The same things were measured in two ways. Each way mixes the same 9 hidden numbers, adds some noise and spreads widely along 5 directions of its own, which tell nothing about the thing.
Some things both ways: the first way, then the second way.
[-14  -2 -14   3   6  14 -11  -2 -26   3   2  24   5  20  -1 -19  17   1
  -2 -21  19  -7 -13  -1   3]
[-16  -3  10   2 -13   7 -38   0 -28  13  37  -8 -33   4 -36   9]

[ 33  15  -4 -27 -28   0  22   5   4   5  13 -49  -5  -6  14 -10   6  18
  13 -15  -4   6  12 -13 -22]
[  1   6  -3   4   4   1   2   9  -9 -20  -4   9  -2   5 -15  -4]

[ 11   8 -17 -24  -3  -2   5   3  -1   3   0 -40  -3   2  13  -1  11 -12
   7  -7  -4 -11   5  -8 -12]
[  5   8 -15 -18  -6  -7   3 -11  -4 -17  -7  -7   9   0   4   0]

[ 10  16 -38  -3 -14   1   9  19 -20   3  -5  -9  -4  26  16 -16  22  -9
   2  -5  -7 -17   0  -7 -18]
[ 17  -8 -17  -8   8 -16  13   5 -14  10   2  22   2 -14 -22   3]

[  0   0  -2  -5 -13   2   2   4   1   4 -12 -11  -3  -3  -8  -7  15  -3
   9  -7  11 -17  -2 -24 -15]
[-16  -7 -26  -7 -26  17  12 -11   1   8   1 -15  17  -1   3  -4]

[ 25   4   1   1  -7  12  -6  12   9 -10   6   2  -1  11  14  17  -3  21
  14 -36   9   3   2   7 -12]
[-18  26 -18 -27  -2 -30  13  16   2 -12 -26  19  22  11 -12   7]

[  2 -13  -5 -12  -3   8 -20   3  26  14   5  -4  12  -4  15  12  -2 -20
  11  11  -6  -2  13 -17  -6]
[  0   7   6   1   7   7   5 -14  21  13  -4   8  14  -7  23   9]

[-12 -10  -9 -14  -5  15  -1  -1   5   0 -16   0 -12  -9   2 -10  22  -4
   4  23   3   9   8 -12   3]
[-11   5 -20  15   8   5  17 -18   5   6 -21   9  28 -16  20   1]

[ 15  14 -14 -11 -20   8   2   7   0  13  21 -31  10  -4  24 -11   5   3
  23 -10   3  -2   1 -15 -12]
[ 31  11  -1  -2  15   0  11  -7  21 -11   7   9 -11  -4  -3   1]

[  1   1   9  16  10   2 -22 -12 -17  -6   9  -2  -5   0 -16   9  -1   7
  29 -10  19   2 -19  11  -6]
[ 24  -4  -8  -7  -4 -28  -1   1   4  -1 -20   6   3  -8  10  -5]

[ -5  -3 -16 -22   9  -4 -10  -7  -2  -9 -23 -23  -9  -2  14 -15  23 -27
  -9  33  -9 -20   1 -11 -25]
[-26  -3 -12  -8 -18  19  -7 -10   4  -8  -2  -3  13   1  20  -4]

[ 16   9   3 -20 -21   3   7   2   4  12 -10 -24 -10   9   2 -17  24  10
   5  -4  -5  -1   6 -11 -21]
[-51 -17  -9  24 -22  16 -19  10 -44  26   0  -1  16  -3 -12  -4]

[  2   6 -29 -35  16   7 -13   6   3   7  -9 -19   3  33  46 -12  33 -20
 -23   9 -22  -6   6   5 -11]
[ -5  19 -18 -17  16  -6 -15  -6 -16  -8  -8  20   0  -4   3  18]

[  8 -20  25 -20  15  -7   0  -4   5   3  16   4   4   2 -18   7  -7 -16
  -8 -24   4  16   4   6   6]
[  7  10   7 -31   5   6   2 -12  16 -25   9  12 -26   4 -18  22]

[ -8  18  -3   5   3  21   2  12  -9   1   8  -5  -7   3   1  -6  17   7
  11 -28  31   2 -24  11   5]
[-17   5 -58   2 -15  16  16  -6  -9  18  -1 -30  34 -19  26 -13]

[ -3 -31   5 -17  -3 -26  -5  -1  11   5 -13 -27   9  -4  -9  -6  15 -23
   1  26  -9 -14  13 -54  -5]
[ 59 -13  -9  -3   9   1   5 -25   4  -7   4  -2 -22 -14  -6   5]

[ -9  -9  15   0  14   6 -16 -16 -12  -6 -11  16 -11   4 -19  -7  13  -3
   2  -2  13   3 -10  10  -6]
[-34   9 -42 -10 -24  18 -11 -15 -30   6   3 -12  22   0  17  -4]

[  9  11 -12 -14   0   1   2  12   3  11  12 -21   2  12  -3   7   4 -15
  -1 -20   2  -6  -3   2 -11]
[ 17 -25  -3   0   1  15  -3   2   4  11  16   3 -12 -18  -2   2]

[  5  20 -35 -13 -12  17  -2   7   3  15  30 -25   2   2   3  16  -7  -5
  13 -11   7   5   0  12 -10]
[ -7  11  15 -10   2   7 -21   4   6  -3  12   3   1   5  19   4]

[ -5 -15 -17  -4   5  14  -7 -12  -7 -21 -18  22 -17  -6  -8   9  -1 -10
   8   5   6  -2   6   6  -4]
[ -1   2   3  10   2 -29   0  -1 -15   5 -15  12  21  -3  -9  -3]

[  9 -20  18 -12 -11  -1  -3  -1  21  21  23  -2   8  -6 -20  15 -13 -10
   9  -5   0  18  14 -11   1]
[ 57   5   1   9  34  -2  18 -12   8   9  -7  27  -3 -15   6  10]

[  3 -22   1  -1  -5 -13 -20   6  18 -18 -14   0  13  -9   3  -5   1 -12
 -17  26   3 -28   7 -46 -38]
[ 20 -12  -3  23  -5  28  -8  19  -5  19  13   1  -7   3   1 -13]

[ -7   6 -25  20  -5  16  -4   9 -30 -21  12   7   0   1   0  -6   3  26
  20 -19  36   2 -20  -4   3]
[ 32   1  -8   9   7 -20  -1  15  -2  -5   3  -6 -14  -9 -14 -11]

[ 13  17  29 -14   4 -11  10  11   2  12  18 -40   0  -2  -2 -16  15 -13
   3 -18   9  -1 -20   2 -15]
[ 49  27 -58 -31   3  -9 -12 -15  -2 -15  30 -15 -23   5 -19  -2]

[ 10 -39  20   0 -12  -3 -22  -3  28   8  -1  20  15   3 -10  23 -11   3
  14  -5  -2   4  22 -36   0]
[  6  11  11  17   4 -30  -8   2 -34  29 -20   9  14   3 -15  11]

Other things, the second way, with their names:
(638): [  7  19 -25   5   6  12  17  -3  -4   1  -6  -4   6  -1   0   3]
(187): [-27 -19   5  27 -21  -5  -8  18  -2  16 -13   2  14   3 -14 -12]
(424): [ -6  39 -23   8  14   3  -7 -12 -11  17  12   5  11   0  10   3]
(520): [  6  41   1 -28  -5 -34   4  -6  11 -30 -11 -17  -7  15 -13   8]
(423): [-15   4  12   1  -8  -9   0  25  11 -21 -13   0   5   9  -4  -9]
(35): [  8  15 -21 -17   4  -9   6   0 -10 -14  -7  11   0  -2  -2   3]
(460): [  7   9  -5 -18   3  -5 -17  -7   7   9   0  17  -1   3   3  16]
(129): [-14   2   9  18  -7   9 -45   2 -27  14  35 -12 -24   7 -29   2]
(610): [-19  11  51   2 -10 -25 -27  14  13  -5  20 -21 -32  10 -33   8]
(568): [-21  -3  -3 -21 -15  29  15 -12  21 -22   8   6  -3   6  -5   5]
(36): [ 11 -27  -2 -10 -11  24  30  -3  24  -9  -5  -4  -6 -14   4   3]
(210): [ -7 -22   6  -1 -20  -2  16   2 -12  -6 -15  -4   3  -6 -12  -2]
(302): [ 24   7 -15   2  16  27   4 -12   7  10  10  14  -3  -5  10  10]
(263): [ -6 -33  18   7 -14  -6 -27  17   2  19  13  12 -17  -2 -30   2]
(154): [ -7  19 -52  14 -17  10 -29  -8 -65  41  28 -30   7   0 -10  -6]
(38): [  4   1 -18  -4   4  16 -15   0   2   7  17  16  -2   3  -3   1]
(321): [-17  34 -33 -37  -8  14 -24   2 -26 -16  12   4   3  20  10   6]
(385): [  8   8 -19   2  -3   9 -16  -1 -26  -4 -14   8  16   7  24  -5]
(464): [-12   2  -3  14  -9  31 -11   5  -1   7  15 -17  -4   5  -2  -1]
(451): [-12  -6  10   6  -7  25  -4 -11  10  -6  25 -13 -14  -9   3  -3]
(512): [  5 -36 -11  -8  -6  16  -4   3  21  -8   4  12 -12 -15  -2  -1]
(643): [ 42  -1  -9   1  -8 -13   6  -7 -18   5 -12  -2  -4   3  -9  -2]
(257): [  5  24 -12 -18  -3  -9 -20  -4  19  -2  16  -7 -14  16 -20  10]
(281): [ 27  20 -33  -1  16  12  12 -13  15   3  17  -1  -1 -14  13  -3]
(71): [ -1 -10   0  -8 -17   3  11   1  29  -6  -4 -14   5  -2   5  -4]
(599): [ -8   1 -13   5   1  13  -5   7   5  -6  -7   8   4   0   6  -2]
(74): [ 26  -1 -13   8   4  -3  15 -14  -6  21 -11  11  12 -11   8   3]
(24): [-13   4  22  -8  -3  29   1   1  37   3  23   0 -10   3   6   8]
(650): [  6 -21  40   6  11 -15   7  15  13  -4 -16  23 -14 -14 -14  11]
(604): [-11 -26   1  11  -9   4  11  -7   5   4  -8   8   3 -10 -21   3]
(283): [ -1 -19  -6  26   0   7  11  10 -16  12 -21   1  12 -24  21  -9]
(449): [ -7 -38 -19  12  -2  10   2  -8  -1   5  -2   3  11 -33  12  -9]
(312): [  0  12 -19  -5   3 -25 -12   2  -8   4   8  -8  -6  -7 -23   4]
(168): [ 12  -9 -24 -13   7  36   8 -23  27 -14  26  -1 -24 -25  12   6]
(550): [-13 -22  -1  19 -20   4   8  -7   0  31 -20  -8  33 -14  23  -7]
(482): [ 57  24 -30 -12  36   7  -2 -18  -6 -13  23  27  -6  -3   7   0]
(297): [-33 -11   9   4 -10   2 -40  -6   3  -5  29 -15 -30  -4 -33   8]
(3): [  9 -19  25  14  -8   5   1  15   8  16  -3  14  -7   4 -16   0]
(344): [-27  -4  16   3 -16 -15   3  14  12  -5 -12  -9   7   0  -6  -5]
(134): [ 17   8 -32   9 -13  10  -4 -20 -22  18  13 -30   6  -6   9 -10]
(590): [-25   4 -13  18   3  49  -4   0  20  -6  24  -1  -2  -2   8  -7]
(158): [  1 -13 -16 -17   0  43  12 -29  28  -1  16  16  -4  -9   7  15]
(169): [-18  -4 -21 -16  -5  25  -1 -22  31  -1  14  -4   4 -15  19   7]
(421): [-19   1 -20  11 -18 -12 -10   0 -14  22  -9 -19  13  -2 -11   1]
(269): [ -9 -25   4  11   3 -10  11  -1  36  13 -21  11   6 -24  -1   7]
(332): [ 18 -15 -20   2 -11 -19 -10   4 -19  15  -7  -5   4 -13   3  -9]
(212): [-24  -1  -4   0  -2   4  -3  -6 -19  -5  -7   3   8  -9   4   4]
(554): [-30  -5   0   4 -19  -8 -24   2   1  -3  -1 -10  10   2   3  -9]
(258): [-10  -1   3   7 -16   2 -29  20 -27  18   4  -7  12  10  11  -9]
(203): [ 12   2 -31 -29  -7  16   7  -3  -8 -14  19   3  -8   3 -14   0]
(6): [ 14  15   0 -23   1  17 -30  -7  13  -8  27   0 -30   7   9  11]
(355): [ -3   0 -14 -19   5  14  17  -3  33 -21  -4   7  -1 -11  10   7]
(634): [  1  -7 -12  -8  11  31  -1 -15  -3  -7  18   4 -11 -17   3  11]
(339): [-13  -1 -29  10  -2  18  -1   6  -4   7   8 -11   1 -15   5  -5]
(376): [-16  15   4  -7  -3 -16 -47   0 -21   4  25   5 -18  14 -31   9]
(379): [ 46   7  -9   0   7   2 -12 -16  11   7  31  -5 -33   0 -21   4]
(75): [  4   6  32   2   8 -17 -13  25  25  -4   0  20 -19   7 -13   5]
(453): [ -5  34 -40 -21 -18   2 -27 -18 -25  -3   9 -22  11  22   4   1]

Some of these things the first way, each followed by its name:
[  9  -6  26   0   3  14 -15   0  23  13  16  -1  -1   0  -7  27  -4   5
  26 -26  13  21  -2  10  10] -> (169)
[  9   1  20 -15   2  -4   3  13  26  12  -1 -31  -7  -5   4   6  18 -16
   6   7  -5  10   1  -5  -4] -> (269)
[  0  -5  -2   3  -4   3   5  19  -1  -3   4  -3  -2   5  -1   3  12   5
   9  -8  13  11  -5 -10   9] -> (312)
[-31  -8 -37  21  13  33 -43  -5 -19  -5   6  42  16  25   5  10   3  12
   4 -20  34  -7 -16   2   8] -> (6)
[ 12   3 -10 -16   3   4   3   3  -3   4  18 -13   0   8   4   5  -2  -6
   3 -22   1   6   2  10  -3] -> (650)
[  8  -2  50 -18  25  -9  16  -5  -4  -1  38 -22  -4 -30 -28  -9 -10 -23
   2 -25  22  25 -22  27   6] -> (520)
[  5   0   4 -21 -11  -3   6   6  16  -2  -6 -32  -8  -8   0  -6  17  -1
 -11  21  -1   4   5 -17 -20] -> (599)
[ -3   5   4  -7  -5  10  -8   1  16  26  12  -5  -4   9 -21  14   8  -9
   2  -9   8   9  -4   8  -5] -> (460)
[  2  -4  33  -2  -8  -8   4   3   8  21  23 -16   7 -15 -26 -12   4 -15
   9  -3  15   6 -10 -16  -5] -> (379)
[ 20  -2  11 -21 -26  -4  12   4  15  12 -14 -33  -6  -3   1  -5  18   6
  18  -3  -7  -4  16 -31 -15] -> (604)
[  0 -17  -9  -1 -16  26 -13   6  16 -18  -7  18   3 -10  21   2   4  27
   7   3  17   7  11 -25  -5] -> (590)
[ 21  24 -13 -12 -23  -2  21  12 -12  14  17 -33  -5  13  -8 -11   8   7
  10 -33   6  -5  -5  -3 -20] -> (203)
[ 14   7  10 -26  22   3  -1   4   8  -6  12 -20  -3   3  20   2   5 -16
 -10 -21   2   4  -6  21  -9] -> (355)
[ 10   8  23 -18  -1  -3  -2 -10  19  19   4 -33  -9 -16 -17   3   4 -29
  14  -2  -2  -8  -3   4 -19] -> (550)
[ -8  29   5 -23  13   7  19   2  -7   2  11 -36 -18 -18 -20 -13  11 -33
 -10 -18  23  -9 -25  28 -15] -> (71)
[ 17 -33  35  -6  22 -25 -26   1  15  -8   8  -5  21   2  20   3  -1 -16
   7  11 -13   6   7 -22  -2] -> (168)
[ 14   6   2 -17   4   2   3  -5  -2  -1  -6 -26 -19   3  -3   9  10  -3
  17  -8  -3   9   1  18  -5] -> (449)
[ 14 -19  -3 -13  14   4 -21 -10  -2 -11  -5   7   6  14  24   7   1   1
   9 -12  -6   3  10   0   0] -> (212)
[  9  26   1 -25 -20  -6  20   6   4  23  12 -44  -5 -10 -12 -25  15 -24
  -8   0   0 -15  -5  -8 -37] -> (3)
[-13  -5 -15 -21  -9   9   3  13  14  -1  -7 -13   6  -6   9 -14  20  -7
 -24   7  12 -14   2 -35 -12] -> (464)
[  5 -14   4   0   2  -1   6   1   0 -35   5   1 -13 -24 -22  14 -16  10
   0   1  23  12  -1  -1 -12] -> (423)
[  8   1  15 -27 -12   1   4  -1  22  31   1 -18  -2   4 -11  -2  14 -18
  -1  -9  -8   2  10  -7 -11] -> (158)
[ 10  -6  -7   4 -12   7 -14   1   0   2  15   4   4  19 -13  17  -4  30
   8 -19  13  13   1  -5  -8] -> (321)
[ 11 -13  31   6 -19  -6 -16   5  14  21   8  -1  18   9  -2  -7  11  15
  20 -15   9   1   0 -39  -5] -> (154)
[-11 -22 -19  14  18   6 -23  -4 -27 -29 -14  38   1  15   5  -6   8   8
  -3   4  14  -3  -6  -5   0] -> (35)
[ 17 -20  21  -6  18  -3 -27 -14  20 -24 -14  -5  -5 -13  12  24  -9  -7
  17   7  -2  -4   6  -4 -14] -> (554)
[ -5  -4 -23  12 -14   7 -12   8   0  -7 -21  11  -6  14 -10  11  13   8
   6  -1  11 -19   0 -19 -15] -> (263)
[-26  12 -49 -12   4   6  20  23 -29  -7  11 -24   1  -9  15 -37  24 -35
 -17  24  15 -14 -16 -13  -3] -> (610)
[  3 -23 -18 -12 -14   4  -3  11  11   6   3   2   9  16   1  18   5  11
   3  -8   0  14  19 -28  12] -> (634)
